The same things were measured in two ways. Each way mixes the same 11 hidden numbers, adds some noise and spreads widely along 7 directions of its own, which tell nothing about the thing.
Some things both ways: the first way, then the second way.
[  2   7  -5  -1   0  -7   6  15  -8  -8 -15 -12   5 -12 -12  18  -4   4
   3   6   6   3   2   5  -6  -4 -15  28  -3]
[ -8  -6   0  11  15  15  -2   5 -11   5  13 -17 -10  -3  -2   8   3   1
  -1 -12 -16 -10  -3  10   8   4]

[-17 -20  11   1 -10 -10 -32   2  14   9   0  10  -5   8  -2 -31  16  -6
  18  -4 -13   7 -35  -7   6  10  24  -5 -20]
[ -7 -18   2   6   5  45 -25 -14  17  11   0  -4  16 -28 -11   8  -2   7
   6  -5   0 -14   2  -5 -14   8]

[-15   6 -11  -5   6   7   5   6  11 -10 -17 -20  24  24 -26 -16   5   7
   2 -20 -15 -21  26  38 -14  -9 -16  14  18]
[  3  -9 -21  -4   0  17  -3 -13  -8  24  -2  11   3   8  -8 -10   1   5
   1   8  -7  17   5  -1  11  -8]

[ -2 -13  10   4   8   7 -24 -19  13  -8  -8   5  22  25  -8   6   0  -9
  -4  -4   1  -6   1   4  18   5   1  15   9]
[  7 -22   1 -14   7  20  13  23  -7   3  -1 -20  -8   0   0  10   3 -22
  -2 -13   0   2  -2  18  41  -4]

[ -5 -12  23   7  10   0 -28 -28   3 -10  -5  11 -11  14   0   8  -5  -2
  -9  17  14   5   1  -4  17  16   2   2   1]
[-22 -15  24   1  12  10 -33 -17  16  -8  -2 -15  32 -52   8  14 -12  10
  -6  -6 -29 -18 -19   5 -24  -5]

[-11  -9  -2 -18  15 -11   2  -1   3  -7  -2  -4  26  10 -11 -34  11  -1
   8  -6  -5  14   1   8   3   0  11   2  17]
[ 22   7 -16   0  -6   6  18  -6  -6   4  -1   7   1  25  -4  -6   4   0
   0  -6  25  25  14  -4  11  -9]

[ 10 -10  24  -5   4 -14 -12  -4   3   3   9  18   2   1  -5  16   9   6
   2  13  25   9  -4 -16  14   7  15  -9  -8]
[ 14 -23  -2   5   3  25 -30 -26  21   9   6  -6  13  -8  -1   2  -5   3
  -8  -6 -12  18   8 -17 -11   0]

[  8 -12  12 -13 -14  -8 -14 -11   9   1  -7   8 -18  14 -11  11  11  27
  -1  13  -9   3  15 -22   0   2  -6 -13   8]
[  5 -25   5  -3  -9  42   4 -14   1  31 -14  -9  29 -43 -17   3 -14  -3
   3   0 -13  -5 -10   5  -6  10]

[ 30  -9  17 -11 -25  -7   4  -2   4  11 -23  11 -38  18 -11  26  -2  14
 -13   8 -14 -22  19 -14  -7  12   4  -4  -5]
[ -6  15   2   8  10 -18   1  -2 -12   3   6   9  -9  17   5 -11  -3   6
  -2   7 -13  13  -7   8  -9  -5]

[-10   7  11   2  -3   3  -8   7   0  -1  -8  -4   3   2  -5 -12  12 -12
  13 -11  -6  -1  19  12 -21   6  -3   1  -8]
[ 10  -3  12 -12   1   2   1   6   6  -2   2 -19   8 -16  11  -1   3   4
  -3 -10  10  10  -5   1  -6   0]

[ -6 -15  -1  14  12  11 -10 -12  14  -7  -4  -7  24  16  -7   9   1  -4
   4  -9  -5  -4  -9  22  10  -2   7  14  17]
[ -4 -10   0  -1  17   5  -5   1   4   6  -4  -6  -5  -6  15 -13   7  -5
   1   5  -1  11  -2   7   7   0]

[-16  11   3   6  12 -13  -3   7  -8  -3 -21  -6  14  15  -9   3 -10 -11
  -8  -2  10 -20  18  14  -2  19  15  29 -11]
[ -2  19  -4   3  10 -13   3   7 -10   4  15  -2 -16  17  11  -3  16  11
   3   1  -5  13   5  -2   7  -3]

[ -2  -7   1  -9  -1   8 -18  -8   6  14  -1  -2   2  16  -4   0  13  -3
  11  -9  -5  -3  14  -4   6   9   8  12 -13]
[ -3  12 -16 -12  11   0   4  21   2   1  16   0 -25  50  -3  17  19 -12
  12 -15  13  25   9   6  41 -24]

[  7   3   2 -10  13  -1  -4   1  -4   1  -4   0  12   3 -13  -5   1  -7
   6  -6  11   8   2   2   4   1  10  15   2]
[ -7   7  16   1  -8  12  -7   6  -3  12  13  -1   8 -17  -1   5   0  20
  -5   9 -14   8  -2  -4  -5   7]

[ 21  -7   0 -11   7  -8 -11 -28 -11  -7 -22  13 -23  15  -6  15 -12  14
  -5  10   2  16  -1 -27  16   2  -1  18  14]
[-20  26   8   4   8  -2 -10  -3 -11  14   9  12  -5  11  -1   2   8  22
  -7   9  -4  13  -6  -2 -11 -13]

[  1  11  11 -10  19  13 -10   9  -1  -3   1   2  54   4 -32   6   3  -9
   9  -8  19  10  22   2  -5  -6  -2  12   7]
[ 12 -12  19   5  -9   3  -1 -11   9  18   0 -10  10 -24   7   3   0   6
 -12   8   4  21  -7 -11 -13  14]

[  0 -17  10  -1  -9  11 -19 -27  11 -10 -15  -5  -2   3  -4   2   9   4
  -2  14 -26  23  11 -13  -4   4 -19   2  18]
[ 26  -9   2   1  -6  19  26  -1 -11   1 -15 -18 -15  -4  -2  -8   8 -10
   4  -9  36  -1  -3  11   7   9]

[ 15 -11  -7  -5   4 -21  20   3   6  -3   4  -7   1   6  12   8  14   2
   2  -9  10  -8  -9  15  20  -3  13  10  12]
[ -4  -1   9 -20 -21  18  -9  21 -19   4   3   8  11 -10   2  -6  -1  23
  -1   8  -4  10   9  -8  21  -4]

[  7  -7  15   8 -10 -11 -15  -7  -9  -4 -22   3 -33   1   3  13   2  -6
  -5  -3   2  -7 -12 -14   7   2  14   8  -4]
[ -3  -6   8  -5  -4   7 -23  -6  -5  19   0   9  -6 -22  10 -10   5  15
 -10  17 -33  -3  -1  -5 -10  13]

[ 19  14   3  -2   7  15 -14 -20  -1  -6  -6  -6 -11  -1  -9  11   5   0
   2  -3   6  17  23  -5  -2  -5 -16   7  16]
[ 17   9  13 -22   4 -23   5  16   6 -22   9  -6 -20  22  23 -16  10 -13
  -4   7 -13  35   3   8  15 -12]

[ 16 -11  -6  -1 -15 -18   1  -2   8  -3   1  -7  -9 -17   6  20  19  18
  11   0  -5   7   2 -11   1   2  -5   6  10]
[  8  -3   4  -6  -1  18  -4  -2   3   6  -7   0   5 -11   3   0  11   8
  -2  -4  21   0   5  -9  -4   3]

[  9  -8  20  -7 -17  -3 -14  -7   0  -8 -12   7 -25   4   1   1  13  -2
   3  -1  -6   5   7 -13  -5  -3 -15 -10   0]
[ -7  13   9   2  -5  10 -28 -29 -17   7   3  13  -2   0  -4   0   9  34
 -16   8   0   7  -1 -16 -16 -18]

[-22 -14   8  -7  11   5 -13   0 -10  -4  -9  -5   4   4  -3 -28  -1 -20
   9   3 -13  20 -13   1  -3   2  15   9   2]
[-15  -1   2  28   1   3 -24 -33   6   6  -4   2  16 -36   8   2  -8  32
  -2   4   4  -8  -6 -12 -31  10]

[  4  -4   4  -8  -2   0  -9  -9   0  -7 -13  -2 -28  16   0   3  -9   3
  -8  19  -6   7  -2  -2   7   2 -14  11   5]
[ -7  -3  13   3 -21  37  -5   3 -21   0   7 -13   1 -37  -4 -11  -2  26
   4  17  -7  -6  -6   7   7   7]

[ -7  -5   6   9  -2  -3  -2   6   8  -8   4  -9   7  -3  -6  13  16  10
  10   2   3   6  -4  13  -5 -13 -10  -5   7]
[ -3 -12   2   6  24   3 -23 -29  10   1  -6  -9   5  -8  10  -7   2   2
  -3  -2 -13   8  -4  -2 -14 -10]

[ 18  -9   6   1   7   5   6 -18  16   4  -3   0   6  22  -7  28   1   8
  -9   7  10  -9  11  17  16   7  -3  13   0]
[  6 -12   6  -7 -11  34  -8  12 -11   7   4  -5  -8  -5  -8 -13  -6   3
   7   6 -14  10   4   6  19   6]

[ 11  13   2 -13   1   0   2  14 -11   3  -9   5  15  -3 -20   7  10   3
  22 -10   4  20  12 -13 -18 -15  -4   4  -2]
[ 21  11   7  -8  10 -23  23  20  -6  -1  -3  -3 -23  23  21 -25   5 -17
  -3   4  -9  33   3  11  11   3]

[-33   8   6   5  20 -11 -19  18  -2 -10 -13   5  49  26 -21   4 -18  -9
  -2  10  22 -11  -7  13   8   7   1  35 -19]
[-12 -24 -16   3  18   1 -38 -16  18 -11  14  -3  -1   5  14  13  10   3
   2  -6  -5   6   6  -4  13 -16]

[  1 -13 -11 -21   4  -3   6  12  -2   0   1 -12  -1  -2 -10 -16  10   7
  15  -7  -5  10 -14   5   5 -17   4   7  14]
[ -8  13  -5  15  -3  11  -4 -19  -1  17   2  12  -1   0  -2   1   5  20
  -4  10  21  17  -4  -5 -10  -6]

[ 20  25 -10  -9  -6 -15  -6   6   5 -13  -5  -5 -15   0 -10  14   4  21
   2   0   9   4  16  -7  -2 -11 -30   9  17]
[  3  -2  15  19  35 -12   1 -19  12 -18  -6 -10   6   6  15  -2  -2 -23
 -13 -13 -16  13  -2   8  -8 -12]

Other things, the second way, with their names:
k_175: [  3  -2   8  -9  -3  25   2   7 -24   5   3 -14  -5  -8 -10 -15   1  14
   8   6  -9   3  -6   6   5   0]
k_311: [ -7   6  10  -2  10   7   2  13   1  -6  15 -22  -5   8  -3  26  12   1
   0 -19  23   7  -6   5  15 -13]
k_365: [  1  -4   8  12  17  32  -4  -5   0   5  14 -14  -1   4 -10   0   3  -7
  -1  -4 -18  10   3   4   1  -1]
k_685: [  1  -9   7   1 -10  21  -1   6  -3  32  -3  -6  -3 -13  -9   3  -1  10
   2   4  17  13  -7  -2  -1  15]
k_839: [ -9   5  -1   4  14 -24 -16 -16  11  -7   4   4  -6  14  18  11  10   3
  -8  -3  -6  24  -1  -4  10 -23]
k_288: [  2  18  -8   4   9   1  -7 -13   2   5   4  11 -19  28  14 -28  23  14
   7  20   7  44  13 -12   5 -14]
k_427: [ -1   4   3  15   6  -8 -15 -29  12   6   6   7  -7  12  -7  18   5   6
  -5  -1  13   3  -9  -6 -25  -2]
k_896: [  7   5   6 -10  -1   5   9  -9  -3   1  -8  -8 -19   1   0   3  17  -3
   5   2  13   9  -9   8  10 -11]
k_689: [ -3 -28  -7   9   4  39 -19 -17   8  18  -5 -14  27 -33  -9   3  -7  16
   7  -8  12  -7   0 -10 -13   8]
k_373: [  4 -26 -15  13  -5  -3 -20 -21  14  -7   6  -5   1  -7   2   9 -11   5
   3  -2   3   5  -3   2   0   2]
k_169: [ 10 -21 -16 -12 -15  21 -20 -17 -13   3  16   2   2   4 -11  11   3  17
 -12  -1  -4   2   5  -5  10 -15]
k_335: [-29   9   0  -8  13 -27 -15  12 -14 -17  19   5  -2  14   2  16   0  13
   7  -6 -26 -15  -8  12  12 -20]
k_463: [ -3 -17   3  17   7  17 -21 -22  -8   7   6  -7  -4  -2  -7 -10 -10  10
  -4  10 -13  12  -7   3  -9   1]
k_481: [  4  -7  13  19  20   1 -17 -17  17   4   5  -8   0  -4  -2  16  -6  -8
 -12 -16  -5  -8  -7   0 -30  10]
k_380: [  4  21  15   4  15 -16   2  -6 -18  -6   0   6 -23  16   9 -10  13   1
 -13   2 -19  -1  -3   6  -8  -4]
k_253: [ 18 -33  11 -14 -14  17  -1   6   0   4  -7 -20  -6 -36   3   7   0  -7
  -2  -2  -3 -18 -10  10   8  19]
k_359: [ 17  13   5   3 -17  20  14 -14 -15  18   1  -6 -10  -5   3 -14  20  22
  -7  15  20  35   7 -15   5  -2]
k_55: [ 20  -4  10 -13  -1  -3  -6  -2   1  -6   5   1   0  11   0  -1  -3  -6
  -7  -5 -18  11   6  -2  -2  -4]
k_781: [ -7   1  16  11   1  -1 -17 -24  24   2   3  -5  11 -20   2  13  -7   7
  -1   3  -5  11 -12  -2 -22   1]
k_929: [ 31 -16   6  20  11  15  13  -6  -5   2  -9 -10 -25  20  -4  -1  -6 -33
  -5 -16  -9   5  10   7  20  14]
k_947: [ 34 -11 -13 -15  -3  22  18  12 -15   9  -7   3  -2  12  -2 -24  -2 -12
   0  -6  -4   4  15   6  10   8]
k_885: [ -3   0  15 -14   0  -6  -2   2  17 -12   0  -6   0 -15  14  -8   8  -3
  10  17  -1  14 -12   9  -4  -3]
k_495: [ 19 -19  -4  -4  14  26   9  23  -3   6   1 -20   0   8  -2  -7 -10 -23
   4 -23 -21  10  12  11  27   8]
k_865: [ 23 -16 -16   8   2  20   2  -9 -11  12  -6  -6  -6   6   2 -12  -1   3
 -12 -12  25   9   8   0   5   3]
k_297: [-22  25  18   0  10   7 -21  -5 -13   6  18   5  -2  17 -12  17   6  23
 -12  -4  -7  11  -7  -4  -8 -25]
k_164: [  9 -25  -6   0  12  19  -8  12   0  -2  -3  -9  -5   7   5  -9  -7 -14
   3 -13  -4   6   9   7  22   4]
k_432: [ -5   8   0   1   7  -3  -7   0   6 -17   2  -4 -13   8  12   5  10   3
   4  -9   6   8   2   3  15 -14]
k_955: [ 28 -29   3 -16 -10  24   8  13   6  -4  -6 -13 -12  -4   3  -9   0 -27
   1   3  -2   8   5  14  26  10]
k_613: [  2   4  -8   1  13  23 -18  -5  -5  16  16   8 -12  32  -8   7  21  12
 -12  -7  16  11  14 -14   1 -10]
k_727: [ 13 -26   9  -4 -11  27 -12  -9   7   7   4 -18   3 -15  -9  10   0   1
  -1  -2  -1  13   0  -7   9   5]
k_102: [ 12   4   6 -13   5  22   7  13 -13   0   8  -5 -13  15  -1 -12  11  -5
  -4  -1  -5   9   7   8  12  -5]
k_564: [ 13 -17   4 -11 -10   6 -14  11  28  -8  -3  -8   8 -10  17  -9  -2   3
  11   2  33  25   9  -9   2  11]
k_993: [ -7  13   9  -4  -7 -22  -3 -11   4  -1   7  -5   9 -17   7  16   7  23
  -2   2   4   5 -14  -6 -18  -6]
k_659: [-13  17   5   3  14   2   3  17 -18   2   6   2 -13  10   1  -1  -1   2
  -3  -9 -11  -6  -8  18   8  -7]
k_190: [ 11 -14 -11   7   0  13  14  12   2  11  -4  -7   3 -13   6 -10 -11  -9
  11  -5 -11   3   5  10  13  22]
k_687: [  1 -10  -1   9   9  15 -12  -3  -6   6   1  -6   7  -8   4 -18 -11   7
   0   1 -22  11   3   4   2   1]
k_930: [ 19 -10   0 -11   7   2  25  14  -7  -8   7 -24  -4  -6  13  -7   8 -14
  -7  -9  -8   7   0  18  16  -1]
k_14: [ 16 -23  -2  16  18 -17  -2  -9   1 -11 -11 -22  -9   1  18  -9 -13 -13
  -8 -18   4  11  -6  13   7   2]
k_656: [  4  -6   4  -5  11   9  -8  -2   0   3   1  -4   5   0   2  13  12   2
 -11 -14  10  -7   3  -7   0  -3]
k_502: [ -1  -4  -7   7   0  11   0  -6 -10  15   3   1  -2  -5  -4  14   7   9
  -3  -7   1  -9   1  -2   4   4]
k_967: [  3 -30   0  -5  -2  25  -4  10  -3  32 -16 -14  -3 -29  -1  10  -7  -7
  -1 -10  -5  -7 -11  11  16  17]
k_433: [ -2   4  -3   4  -2   2  -8 -20   5  -3  15   4   5   1  -3  11   4  12
  -7   3   0  10  -3  -2 -10 -12]
k_699: [ 19 -20  13 -12  -8  20   7  12  15   3   2 -27  12 -20   0  11  -5 -13
   3 -13   4  17   1   0  13   8]
k_787: [  1  11   8  18  23 -28   3  -2   4 -17   5  -4  -5  17  20  -3   0  -6
  -8  -8   3  16  -2   5  -5  -7]
k_745: [  0 -17  -5  26  11   5 -15 -22  18   6   5  -7  16  -4  -9  23 -14  -1
  -7 -19  22  -5  -7   0 -22   5]
k_296: [  5 -13  -3  -4  17  10  -6  10  -3  -4   3  -3  -8   5   5  -5  -2 -17
  -1  -9 -29 -12   2  16   9   3]
k_234: [ -6  24  11  -2  10 -10  -7 -18   0  -2  13   4  -6   4   5   2  18  14
  -1   8 -18   4  -5  -6 -23 -10]
k_493: [ -1   1  -3   4  10 -18  -2 -17  13  -4 -11  -6   5  -6  13  -9  -3   2
   9   2  11  18 -13   7 -10  -9]
k_84: [ -7   5  14  -9   7   4 -16   1  -2  -8  11   4   7   7   7  -4   3   8
  -7   5 -25  21   7  -4   7 -16]
k_545: [-16  10  20 -17  -7  -5  -4  14  -4 -12   4 -11  12 -25   9  12   6  20
   2  -2   9  -4 -13   3   0 -10]
k_931: [  3  -2  10  13 -13  23  -3 -18 -12  13   2 -10  -9 -19  -8  -1   8  20
   9  17  -9   0   0 -13  -2  18]
k_857: [  5   2   9  -2 -14  -3   3  -7  -2   2   1  -6  -2  -6  -3   0  -4   7
   6  10  -3  15 -10   3  -1   0]
k_918: [  2  -1  -8  19  10  16  -2 -29   1  11   5  -4   4   8  -9  -4   0   4
   8   4 -15  20   6  -7  -2  -5]
k_355: [  9 -23   3   8   6  39 -19  -1  10  13   0 -12  17 -27  -1   3  -6   6
  -3 -17   1 -11   9 -10 -12  21]
k_256: [  3  -4   4   8   1   7 -10  -7  -3  -5   8  -4  -6   0  -5   0  -4   3
   2   1 -12  -3  -3   6  -3   2]
k_189: [ -6  13  -9   6   6  16 -16 -19  -3   1  13   2   8  13  -7   4  13  31
  -2  -5  27  11   7 -16 -15 -20]
k_585: [ 16  -4   0 -21 -10   7  11  17  -9  -8  -3  -7  10 -11  13 -18   0   4
   4  -1  -8  17   9   2  17  -4]
k_430: [ 10  -3   2  10  18   7  -3  -7   2  -4   2  -3   0   8   6  -5   8  -2
 -10 -10  13   2   7  -2  -9   3]
k_218: [  8  -7  -2   2   6 -10  -1  -8 -11  -4   6  -4 -11   7   3  -3  -4  -3
  -6   0 -20   1  -8  14  -2  -3]
k_975: [  8  -5  12  -7  13  17   0  -1  -2  14 -14  -7   7 -12   2  -6   6  -1
  -8  -9  12   1  -4   0 -10   3]
k_284: [ 15 -24  10  -2   4   7  11   1   7 -10  -8 -34   1 -22  12   0  -2 -19
   0 -11   4   8  -7  13  16   4]
k_161: [  2   0  -2  -2  -4  -3 -12  -7  15  -9  -1  -3  -7   2   1   4  -6   5
  11  -7  11   6  -8   7  -5  -7]
k_150: [ 11  -5  13   4  -1   6   3  -1   0   8  -2 -10  -4  -4   6  -1   2  -2
  -7  -1   4  20   1  -3   6   6]
k_981: [-21  14 -13  35  28   3  -7 -16 -20   7  20  -2 -15  23  -1   0   9  20
  -1  -4  -3   4   1   2   0  -8]
k_31: [ 3 -5  0  1 -5 26  1  8 -6 16 11 -8  8 -4 -3 -8 -2 13  6  2 -5 22 11 -7
 14  7]

Some of these things the first way, each followed by its name:
[  1 -15   8  -7 -10 -14   7  12   3   4 -14  -6  -5   1  -7   4   4   1
  -6  11  -5  -5 -15   1   5   4  12  12  -9] => k_335
[ -7 -16   9   0   6  21 -10  -8  -7   0 -11  -3  26   4 -10  11  11 -11
  19 -10  -7  19  -1  -4  -4 -14  -3  12  -1] => k_967
[-18   7  -5 -10  13 -13   0   8 -12 -12  -4  -5  14  -1  -2 -26  11  -2
  22  -5   1  28   2   1 -12 -11  -5   3   9] => k_585
[-11  -9  13  -6 -11 -10  -3  10   7  10  -5  -1 -13  23  -5   3  11  10
  -1  11  -8 -11   1   1  -2   0  12  -9 -10] => k_493
[ 18  -8  20  -5 -10   4   1   4  15   3 -11   9  -3  25 -20  23  -4   7
 -12  15  -1  -7  -7   4   4  -7  -7  -2  -2] => k_463
[-10   3  15 -15  13  11 -25  -3  -2   9  -1   4   7  14 -19 -19   4  -9
   6   4   9  13   7  -6   4   4   8   3 -12] => k_781
[-19   0   6  -4  11   1  -7   6  -1  -5  -1  -4  33   3  -9  -8   7  -8
  13   1   6  12  10   8  -6   3  -5  13  -6] => k_545
[ -3   8  -2  -2  -4 -11 -12   8   3   4   0   3  -6  22  -3  11   8  13
  11  -2   2  -8  11  -2  -3  -1   1   3  -5] => k_288
[  5 -14  24  10  -7 -13 -11 -10   5  -5 -16   1  -2   0  -3  37   0   1
 -21  21  14  -9  -4 -11  18  13   6  14  -8] => k_253
[ 20 -22  22   4  -5   5 -20 -32   2 -11 -13   8 -13 -12  -3  15   6  -2
  -5   7  -3  22  -4 -24   9   5  -1  -1  18] => k_380
[ 25  -2  12   2   3 -10  -3 -17   3   0 -16   4  -5  -4 -12  30  -5   7
 -16  14  19   0   5  -9  16  16   5  21  -3] => k_481
[ -8 -10  -1  14   7  -4 -12 -19  11 -15 -12  -4  12  10   2 -16  12  -7
  10 -17 -11  10 -14  14   3  -4   4   5  19] => k_975
[ 14 -17   5   0   8   7  25   2   9   0  10  -6  21  -3  -9  26   9  11
   9   0   9   0  10  27  -3  -4  -3   0  12] => k_687
[ 19  -6  -4 -14  -9   6   2   7   4  10  10  -5 -13  -7  -1  -2  19   3
  22  -7 -17  20   6  -7 -12  -9   2  -8  12] => k_31
[ -8   8  10   5   3  -8 -16  -7   2  -8 -13  -8  -3  -5 -16   3   3   6
  -8   6  10  -7  20   5  -4  14  -3  11   1] => k_234
[  9 -17   6  -4  11  -9   9  -9  14   0 -13  -3  15  17 -15   6 -11   0
 -24  13   5 -14  -6  17  23  18  19  24   7] => k_745
[ -8 -28  17  -2   1  12 -27 -25   2  -5 -15  -1   1   4  -4 -15   3 -17
  -2  -2 -20  10   1 -11   5  14  16   6  16] => k_502
[  6 -13  14 -14  -1  -9  -7   9  -4  15  -9  22  16  21 -14  14   3   2
  12   8   3  15 -21 -29   9  -7  21   5 -20] => k_685
[-22   3  11   1   7 -19 -16   9  -5 -16 -16   1   4   9  -8 -21  -4 -12
  -5  -2   6  -9  -5   7   0   6  10   9   4] => k_930
[ 8 -4  1  3  1 14  5  2 20 16  9 -7 27 10 -7 15 11 -3 11 -7 -7 -7 24 23
 -8 14  7 11 -6] => k_564
[ -3   9  -1   3  13  10 -11  -9   3  -7 -20   6  36  27 -17   8 -12  -7
   7  -2  -3   8  14   8  -5   3 -17  31  -3] => k_164
[ 23   3   3  -9   0 -24 -10  -4   2  -4   2  13 -22   9   4   9   6  11
   2   4  18   9 -11 -19  20  -3   4   0   7] => k_84
[-12   5   9  -9   4  15 -18  11   1  -7   7  -2  35  -5 -18   3  12  -2
  22   7   1  33   9  -9 -16 -17 -24   0   5] => k_284
[ -2  10   5  -7 -19   1 -30   2   4   6 -14  -1 -29  17   4 -19   6 -16
   6  -7 -19  -4   7 -11  -6   9  -5  10 -16] => k_311
[  1 -16   2  -6 -10 -19  17  22  12  -1   9  -5   7 -12  -2  -2  18  12
  13  -1  -2  -5  -2  18  -8   4   2  -4  -1] => k_189
[-18  -8  18   9 -18  -9 -25  -8  17   2  -9 -13 -31  22   7   0  19  -1
 -15   1  -6 -33   9  10  10  11   7  -4 -12] => k_896
[ 10  -6   7   5 -25 -12  -6  11  21   3  -3  -2 -23   3   2 -13  22  -4
   8 -24 -11 -24 -10  19  -5   3   6  -8  -6] => k_102
[ -6  -5  20  -4  14   9 -23 -23  -6  -3  -6  13  19  15  -7  31  -9   2
  -3  21  18   2  42 -13   6  28 -13  21 -14] => k_432
[-14  -9  10  -4  23 -12  -2 -12  -1 -28 -18  -8  16  10 -12 -15  -9  -7
 -21  12  17   5 -13  17  22  -4  -5  17  22] => k_169
[ -7   6   0   5 -16 -26   2   5   9 -10 -32  -8 -22  16  -2 -34   9  -6
  -5 -22 -24 -26   2  23 -16   9   7   4   3] => k_947
[  8  -9  17 -14   9 -11 -19 -23  -1  -8 -15  13 -10  16 -15  10 -15  11
 -25  26  15  -2  13 -19  21  21   4  11   9] => k_433
[ -7  -7  15 -19  -4  24 -24  -7  -5   3 -19  -5 -15  11 -17 -19  -5 -13
  -2  18 -26  26   4 -19  -9  -2  -8   5   3] => k_373
